Every row belongs to one group in each of 4 separate groupings. Each group adds its own fixed numbers to the row, and there is some noise. The rows also spread widely along 15 directions, which tell nothing about the answers.
Some rows, each with its group in each grouping after it:
[-12  36 -41  37  14  -8 -18 -17  -1 -27  -9  -8  11  10   7   9 -22 -22
 -16 -18 -17 -24  16  17 -21  31  21 -19 -12  23  13]	Q_111 Q_292 Q_851 soko
[  0  -4  -1  30  -4  20 -16 -33  -5 -18 -15 -17  13  17 -26  10 -17   0
 -21 -28  -2  29  10   5  17   5   6 -16 -19   6  -7]	Q_98 Q_526 Q_656 zipi
[  8  10  -2  -5 -25   0 -11 -12  13 -30 -20 -12  18  25  17 -24  -3 -38
  11   2  -2  24 -13  12 -19 -21   8 -25 -30   7 -14]	Q_510 Q_308 Q_243 tel
[ 10  46   9  27 -25 -18 -21 -35   5  -5  -1 -11  25  21  20   1 -10 -20
 -27  -4 -21 -12  10 -14  -3  -3 -19 -28  13  34  24]	Q_110 Q_292 Q_243 soko
[ 23 -13  30   4  -5  15   8  -7  17  -1   9   4  13   8   9   5   9  17
 -38 -18  26  -2  -6 -30  39   3 -17   1 -18   6  10]	Q_98 Q_308 Q_851 Denop
[  3  34 -15 -11 -13  18  -4 -17  10  -9  19   7  13 -16 -16 -22  12  14
   1 -12  -3  -2  -1  20 -31  -8  24  27 -22  20 -11]	Q_110 Q_499 Q_656 Bazit
[  2  15  20   0  -4  11 -20 -11 -20  15   1   5 -14 -14  24 -13 -26  22
 -13 -10 -30 -12  39 -10  -7 -14 -11   6  32  -1  -1]	Q_661 Q_176 Q_656 rukep
[ 20  30   4   9 -13 -41  22  33  -5 -27  16 -45   3  -7 -20   3   4   5
 -17 -23  -4  18  26  -3 -13  46 -22 -24 -34  15 -32]	Q_661 Q_499 Q_851 rukep
[  0 -16  -7  -4   5   7  15 -20   8 -21  20  12 -28  -6  14  -5  12  -5
  -5  20 -18  31  17  17 -11 -20  11  43  26  19 -15]	Q_385 Q_176 Q_243 Denop
[ 24  -2  32 -18  -8  40 -13   1   0  37  20   8  31   5  22   4   3  26
  -1 -15   6  -5  13 -20 -10 -28 -23  20  26 -12 -17]	Q_385 Q_526 Q_656 Bazit
[ 21  -2  13  -6 -21  -3  42  17  10 -12 -14 -21  14   2 -36   7  19  -6
 -16 -24  29  21  11 -48  11 -16  -7  14 -24   2  19]	Q_510 Q_826 Q_851 zipi
[-23  15  11  -1 -10  10 -22 -53  49  42   6  10  -6  -3 -27 -30   2  14
   1 -17 -32   5 -20   9  25   3  35   6  16  26  -1]	Q_111 Q_826 Q_243 tel
[ -5  -7   7  -6   6  -2   6 -21  25   2   3  -8 -39 -17 -18 -26  -2  14
 -19 -15 -21   2 -12   3  41  25  31   2   0  22   5]	Q_110 Q_499 Q_656 soko
[ 19 -20  27   3  11  51 -13 -29  20  18   8  14  18  19   7 -12  -9  27
  -2  -6   0   4 -30   4  29  -6  11   9  -6   2 -33]	Q_510 Q_499 Q_656 zipi
[ 22  28   6  38   7  -9  13 -33 -19 -29 -15 -21  25  38 -32  -1 -15   1
  -3  32 -20  -8   1  -9   6   7  21  26 -33  22  -3]	Q_111 Q_526 Q_656 zipi
[ 12  -7 -21  37  43  43 -11 -11 -32  -2   6  12   8   8  -4  13 -23  18
  -7 -10 -14   7   7  32   0   0  -7  -5  19  20 -20]	Q_110 Q_526 Q_656 zipi
[  6 -22 -31  23  22  52  -5 -12 -22  -3  12   1  36  13  10  47  -5  -9
  -6 -17  24  10   6  15 -12   1 -11  18  26   2 -14]	Q_661 Q_526 Q_656 soko
[ 32  -5  46 -19  -8  21  -3  32 -28  13 -17 -25   7   1  -2 -17 -16  36
  -3 -19   4  -2  14 -21  15  -8 -22 -13 -21 -28 -23]	Q_510 Q_499 Q_656 Bazit
[ 21   4  -4   6  -2  -9  35  -2 -21 -12 -15 -44  31  28 -12  26  -2 -24
  15  32   7 -13 -13 -28   7  14   8  30  -4   2   3]	Q_661 Q_292 Q_656 tel
[-13  52 -13   7  -9 -36  11  10  15  24   1  -7  11 -15 -53 -21   9   3
   9 -10  -4 -20 -25   3  15  27  12 -29 -19  26  24]	Q_661 Q_176 Q_243 tel
[  0 -28 -17  18   9  29  -1  -4  15  13 -14   2   5   9 -28   7 -10 -23
   8 -31   3  43  -4   7  20 -25   5 -27  15   1  -6]	Q_385 Q_292 Q_656 tel
[-25   9  23 -12 -51 -31 -23 -37  14 -11   4   3  -1  -9   6   9  10  14
 -23  10   3   1  -2  -4  22  21 -23  -3  -6  -4  18]	Q_98 Q_176 Q_851 tel
[  1  -3 -11  19  44  16   4  -6 -23  32  31  18 -12 -16 -13   8   2  39
 -13   5 -17 -12  -6  20  23  27 -14  15  50  28  -2]	Q_98 Q_526 Q_656 soko
[ 21   5 -17  18  34  13  21   7 -45 -21   4   8   0   1   3   6  -6  17
 -18  14  -6 -12  27   0 -15 -11  -7  32   8  18   7]	Q_98 Q_526 Q_243 zipi
[-18 -15 -35   5   3  16 -12  -5 -25  -8 -22 -15  -4   7  -7   7  -8 -42
  36   8 -11  35  -6  37 -18 -17   7 -14  34   1 -19]	Q_110 Q_526 Q_851 soko
[ 11 -12  -9 -10   6   1  17  51  -4 -17 -12  13   4   5  29   9 -11 -22
  20   4  11  -1  26 -19 -40 -31  -1   3 -12 -27  -3]	Q_385 Q_176 Q_656 zipi
[ 23  11  15  34  17   6  -3   2 -50   6 -20  -2   5  19 -18 -10 -26   8
   4  17 -19  12  22   4   9 -35 -23 -16  14   9  -9]	Q_661 Q_526 Q_243 Bazit
[ 18   0  22 -14 -18 -33  40  32   7   2 -10 -17  -1  18  -2  -1  12 -28
  33  40 -11  17   6 -45 -20 -28   0  25   4  -9  -6]	Q_98 Q_826 Q_656 zipi
[ 28  -5 -25  -1  31  20  44   5   2  -9  13  -4  -2   2  30   0  12 -18
 -24  -4  14  -9  -7 -16   3  -3   3  23  22  37  29]	Q_661 Q_826 Q_243 zipi
[ 19  18   5  11   7   8   6 -28  13   1  16 -38  30  26  12  15  -5   1
 -13   6 -11 -29 -27 -10  17  55  15  12  -3  27  -7]	Q_110 Q_176 Q_656 zipi
[ 13  19 -38  14 -15  -1  20   6 -29 -31 -37 -35  30  19 -14  12  -1 -63
   1  -9  25  18  -8 -15  -7 -23  -9 -32 -10  10  44]	Q_510 Q_499 Q_656 soko
[ -8  27   4 -13 -19 -13  -6 -12  12  -5 -29  -8 -12  -1  20 -29 -15 -19
  -2  -6 -19 -25  14 -27  -9  -9  31  -2  -5   4  29]	Q_661 Q_826 Q_851 zipi
[ 12   4  -6  -9  16   8  28   0 -13  11  -9 -46 -14  -4 -33 -19  -1  -1
   8  -5 -22   9  -9  -3  16  12  28  14  14  21 -14]	Q_110 Q_499 Q_243 zipi
[ -6   8  13 -35 -28   8  -4  -7   6  24  -9  25  -8 -16   1 -38  14  -8
  19   6   0   0  -7 -13  -5 -57   5  17  28  -2  21]	Q_661 Q_526 Q_851 soko
[-15   1  25   9 -14 -26 -18  15 -15  11  12  13   5  -8 -13  32  -1  33
   3   2   2   7  31   2  -5  15 -44 -17   2 -21 -22]	Q_510 Q_526 Q_656 Bazit
[-17  10 -27  -5  -6   8 -18 -35 -21 -34   1 -30 -19  -9   4 -18  -4  -5
   7   8 -22  17  -9  64 -10  32  23   9  -1  19 -37]	Q_661 Q_292 Q_851 Denop
[  7  -4 -25  -5  41   7  22  25 -61  24 -24 -24 -21   0  -2 -20 -13 -13
  38  42 -22  -5 -31  22  14   2  -3  -5  50  10   9]	Q_111 Q_826 Q_656 soko
[  6  -2   7  -6 -16 -19  11 -16  -9 -12 -34 -12  -2  25   7  -8  -7 -37
  13  35  -6  -4 -15 -30  19 -26   3  -6   7  -1  37]	Q_510 Q_526 Q_656 tel
[-15 -14 -44   6  19   8   4  15 -12 -32 -16 -19 -10 -11  15  26 -18 -15
 -14 -29  12  -8  18  13  -8  40  16 -11 -20  -7  12]	Q_661 Q_826 Q_656 tel
[-12   2  14  12 -24 -12  -5 -50   1  -6 -28   6   9  20  -9   5  -6 -13
  -8  24   7  -8 -21 -21  44 -12  -3  -7   5   8  40]	Q_510 Q_292 Q_851 zipi

New rows. What belongs after each?
[ 12  12   4  42   6   6 -16  -6   2  -8   2  15  13   4 -10   5 -10  21
 -46 -34  12   8   7   6  29  12 -35 -52 -24  21  17]	Q_98 Q_826 Q_851 Bazit
[  2  15  12 -32 -20  21 -20   9   4  25   1  46  -1 -21  36 -42   5  13
   8  -1   7 -17  -9   2 -16 -48 -13   1  13  -5  22]	Q_661 Q_826 Q_656 soko
[  6 -27  14   1  26  10  -5 -26  -8 -19  -1  11 -33  11  48  -6 -31  18
 -10  40 -38 -19  11   4  16  10  18  33  17  -2 -11]	Q_385 Q_176 Q_656 tel
[-14 -19  17  -8 -11 -25   3  13  13  -2  28   4 -18 -22 -15  21  11  33
   0   4  -4  22   9  18   8  37 -23   6  -2  -9 -35]	Q_110 Q_176 Q_656 tel
[ 25 -10  14  11  18  -2  -1  20   1  -6   2  -1  -3  21  40   1 -20   0
  -3   8 -19  -1   9  -3  -3   7 -19 -18  -1  -1 -17]	Q_111 Q_826 Q_656 tel
[ 14  12  39  13 -17   2  -3 -20  -4  30  -4 -11  18   8 -25  -2  -1  24
 -20  -7  -6   9  -5 -25  43  -2 -27  -8  17  12  15]	Q_385 Q_826 Q_656 soko
[ 27  24  25 -10 -17  20   9   2 -35  34 -16 -43  18  11 -17 -16  -5  -4
  15   2 -26  12  23 -34 -14 -43  -6  26  39   1  -8]	Q_98 Q_176 Q_243 Bazit
[-21  15   1  23   3  -9 -15 -36  -6  18  31  29   0 -26 -13  33  -2  50
 -36  -7   0 -22   9   5  30  36 -27   1  21  20  22]	Q_110 Q_499 Q_656 rukep
[-14  19 -38 -18  10  22 -28  -7  -8  12  16  -7  24   1  50   6  -2 -19
  22   5   4 -35 -30  39 -31  35   9 -13  21   8  -7]	Q_661 Q_526 Q_656 Bazit
[ -3  28  16  -8 -40 -26 -17 -40   4  -3  27 -38  24   8  38  20  15  -9
 -24   8  -5  -2  -8   2   0  46 -31  -5  22  22  -8]	Q_661 Q_499 Q_243 soko
[ 31   3  24   3  -4  40  -5 -20 -24 -14 -11   5  26  12   2 -14 -11  33
 -23  -5  15  -5  -4  -7  18 -22 -11  13 -29  -2   0]	Q_510 Q_499 Q_656 zipi
[ -6  -5  17   5   7  10  -1   0 -28  30 -37 -26 -17  -2 -31  -1 -31   7
   4 -25 -29   0  38 -36  17 -16  13  -2  32 -14   7]	Q_510 Q_526 Q_656 zipi
[  7 -11  -9   0  -3  23  -8  23   5  -5  -8  12   4  -5   3 -12  -2 -12
  -1 -28  15  25   1  10  -7 -26 -13 -29  -7  -7  -4]	Q_98 Q_176 Q_851 soko
[  7  16  -9   3   2 -29  22  24 -10 -18 -34   2 -21   8 -13 -27 -15 -31
  26  27 -16  -4  13 -19 -13 -39  26  -5 -22  -4  23]	Q_111 Q_499 Q_656 Bazit
[ 17 -45   9  -2  33  31  23  44  -8  22  -5  17   3  -4 -31   9   2  24
  11 -19  31  13  -9  -7  28 -14 -16  -7  -1 -19 -19]	Q_510 Q_526 Q_851 zipi
[-11  18 -34 -17   9  14  13  -2 -26  18   4 -62  -4 -21 -31  -4   6  -5
  10 -19 -13   7 -13  26   3  46  18   4  32  21  -5]	Q_385 Q_176 Q_656 Bazit
[ 15  36   4 -20 -14  14  -7 -18 -15   7  -5 -28  22   5  23 -29   0   0
   1  12  -5 -29 -33   3   2  17   5   7  -1  18  12]	Q_661 Q_826 Q_656 soko
[ -9   8   3  10   4 -28  -7  -2  27 -13   3  16 -15   7  36   8 -15  -8
 -15   5 -11 -32  12 -14   3  25   7 -21 -10   5  22]	Q_510 Q_176 Q_656 Bazit
[-17  22 -22  19 -12  -9   1 -32   2 -15 -16   4   8   5  -6   8  -4 -30
 -11  -9  -1   1  10 -14  -5 -14   9 -10   6  21  38]	Q_510 Q_308 Q_656 zipi
[  3  -1  14   2 -19 -31  12   3  61   9  23  10  10  16  25  17  18 -28
  -1   2   1  17  -9 -26  -1   6 -14 -20   9  14   4]	Q_385 Q_826 Q_656 zipi
[ -7   9 -30   6  16   3  14   0 -34 -11 -12  -1  -7 -21 -11  11 -13  12
 -19 -11   9 -29  16  -7   8  12   9  13  -3   3  37]	Q_661 Q_499 Q_656 tel
[ 10   0   7  15 -14 -12   9   3  28 -38 -10  19 -11   2 -28 -26   4  -2
 -19 -17  13  37   5   4  18 -29   7 -23 -61   9   5]	Q_385 Q_499 Q_243 Denop
[ 20   8  10  -4   9  48  -4 -24 -25  10   0  -8   8   0 -15 -31  -8  31
  -3  -6 -20  11  -1  12  -1 -22  17  36   5  13 -30]	Q_98 Q_499 Q_243 zipi
[  1  -6  24  23 -18   9 -14  -7 -11  20  -3 -16  39  25 -41  27  -2   7
  24  -2   1  51  -5  12   5  -8 -30 -21   2 -11 -56]	Q_510 Q_499 Q_243 zipi
[-31  -3 -22   8   5  18 -14 -13 -27  11 -11 -15  24  -4  -3  53  -9   1
   3 -14  18 -25  11  -3  -2  32   5  11  16 -16   3]	Q_510 Q_308 Q_851 Denop
[ 25  15  20  28 -18 -29   9 -18 -21 -40 -25 -34  -5  29   5  -3 -17 -24
 -23  16 -23  17  22 -22  13  -6 -19 -17  -3  18  13]	Q_510 Q_292 Q_656 soko
[-22  12  -5 -15   0 -31   1   1  -3  -2  15  21 -17 -19  32   8   2  13
   0  25  -5 -33   9   4 -14  22   0  16   8   0   5]	Q_661 Q_499 Q_243 zipi
[-33  12  16 -33 -38  -1 -44   0   6  31   1  -6  18 -16  -2  -9  10  24
  24  -4   8   5 -24  32  -4  23 -12 -23 -13 -24 -27]	Q_98 Q_826 Q_243 Bazit
[-18   9   0 -14 -25 -17  14 -18  21  11  -8  22 -17 -17  -3 -11  10 -18
  -6   1   8  -7  -4 -32  18 -30   6   4  22  10  58]	Q_661 Q_176 Q_656 zipi
[  2 -17 -12 -31  16  61 -16  36 -11  35 -26   6  27  -6   9 -12 -10   2
  23 -39  33 -32 -22  -5   0 -15  11 -16  -2 -32   3]	Q_510 Q_526 Q_851 soko
[-15  -1 -18 -38   1   8   7  10 -18  10 -20 -53 -30 -26  -7 -20  -5  -6
  13 -19 -26   3   6   9  -5  21  29  10  22   1  -5]	Q_110 Q_826 Q_243 tel
[ -2  28 -35   9   6  20   9   7 -16  11  11 -14  35  -6 -32   9  12   2
  18 -12  12   8 -18  30 -24  18   1   5  -1  17 -15]	Q_661 Q_826 Q_656 zipi
[-16  -7  22 -11 -18 -43 -12  22  30  -2   3  24 -22  -5  -8 -15   6   4
  25  17  -4  18  -1  16   0   2  -7 -30 -28 -17 -21]	Q_111 Q_526 Q_656 Bazit
[-11  27 -11 -11 -26 -12 -12   4  17   2  -9  -2  15   1  17 -14   1 -29
  13  -5   9 -10 -24   4 -10   3   1 -39 -13   2  19]	Q_661 Q_176 Q_656 zipi
[ 12  17  25  11  -4 -12  -6   1   9  15  16 -29  13  22  14  13 -12  -2
  10   3 -38   5  14 -10 -18  26 -11  -8  22   7 -45]	Q_510 Q_176 Q_656 zipi
[  8  12  16 -22 -27  -2   2 -12   4  -8  17 -24  26  13  37  11   9  -9
   9  22  -4  -4   4  -7 -33  11  -1  37   4  -2 -29]	Q_661 Q_176 Q_243 zipi
[ 30  19 -11  27  22  17  26  -6  -9  -1 -21 -35  18  31 -14   1 -20 -23
  -1  -6 -25  -8   9 -34  -5  -6  25  15   7  25  11]	Q_510 Q_826 Q_656 tel
[ 48  11  12  -1  19  15  11  19  -7   3  20 -15  36  36  33  -8   7  -3
  19  32   0 -18 -41   7  -8  14 -17  -2  -5  15 -33]	Q_510 Q_526 Q_656 Denop
[-16  18   9  -6 -28 -25 -20  23 -10  12 -23 -13   6  -8   4  -4  -8 -13
   5 -23   7   8   3  -5   1   2 -35 -73  -4 -13  12]	Q_510 Q_308 Q_656 zipi
[ -6  36   8 -10 -28   7 -11   4 -16  23 -26  -3  10 -16 -51 -34  -5  10
  27 -15  -7   3  16  -3 -16 -42  14   6  -9  -9  -6]	Q_661 Q_292 Q_851 Bazit
[ 10  -1 -24 -39   9  32  17  17   7  21   3 -13 -20 -24 -14 -49  14  -8
  16 -31  -7  19 -21  17  -6 -18  21   3  20  14  -8]	Q_111 Q_499 Q_851 tel
[  2  19   9   4 -19   1 -15 -33 -19   6  -6  -2  22   5   5   5   0  10
 -27   3  21 -19 -28  -6  44  11 -34 -33   1  12  45]	Q_510 Q_499 Q_656 Bazit
[ 37  21  17  17  25  16   2 -18 -30  -1   4   9   2  15   6 -29 -17  29
 -16  19 -26 -20   6  -3  11 -15 -10  14  11  29   0]	Q_111 Q_526 Q_851 rukep
[-31  11 -33 -18  -6 -19  -3 -15  17   3   7  -9 -17  -8  36  13   5 -41
   5  -1 -18 -16   8 -10 -28  19  24   4  41  11  24]	Q_98 Q_526 Q_656 zipi
[ -3  16   3 -16 -17   4 -10 -15  18   1  23 -32   6 -10  14  -3  14   9
 -19 -28   0   8  -3  18  -2  44  -1  -3  -5  20 -19]	Q_661 Q_826 Q_243 Bazit
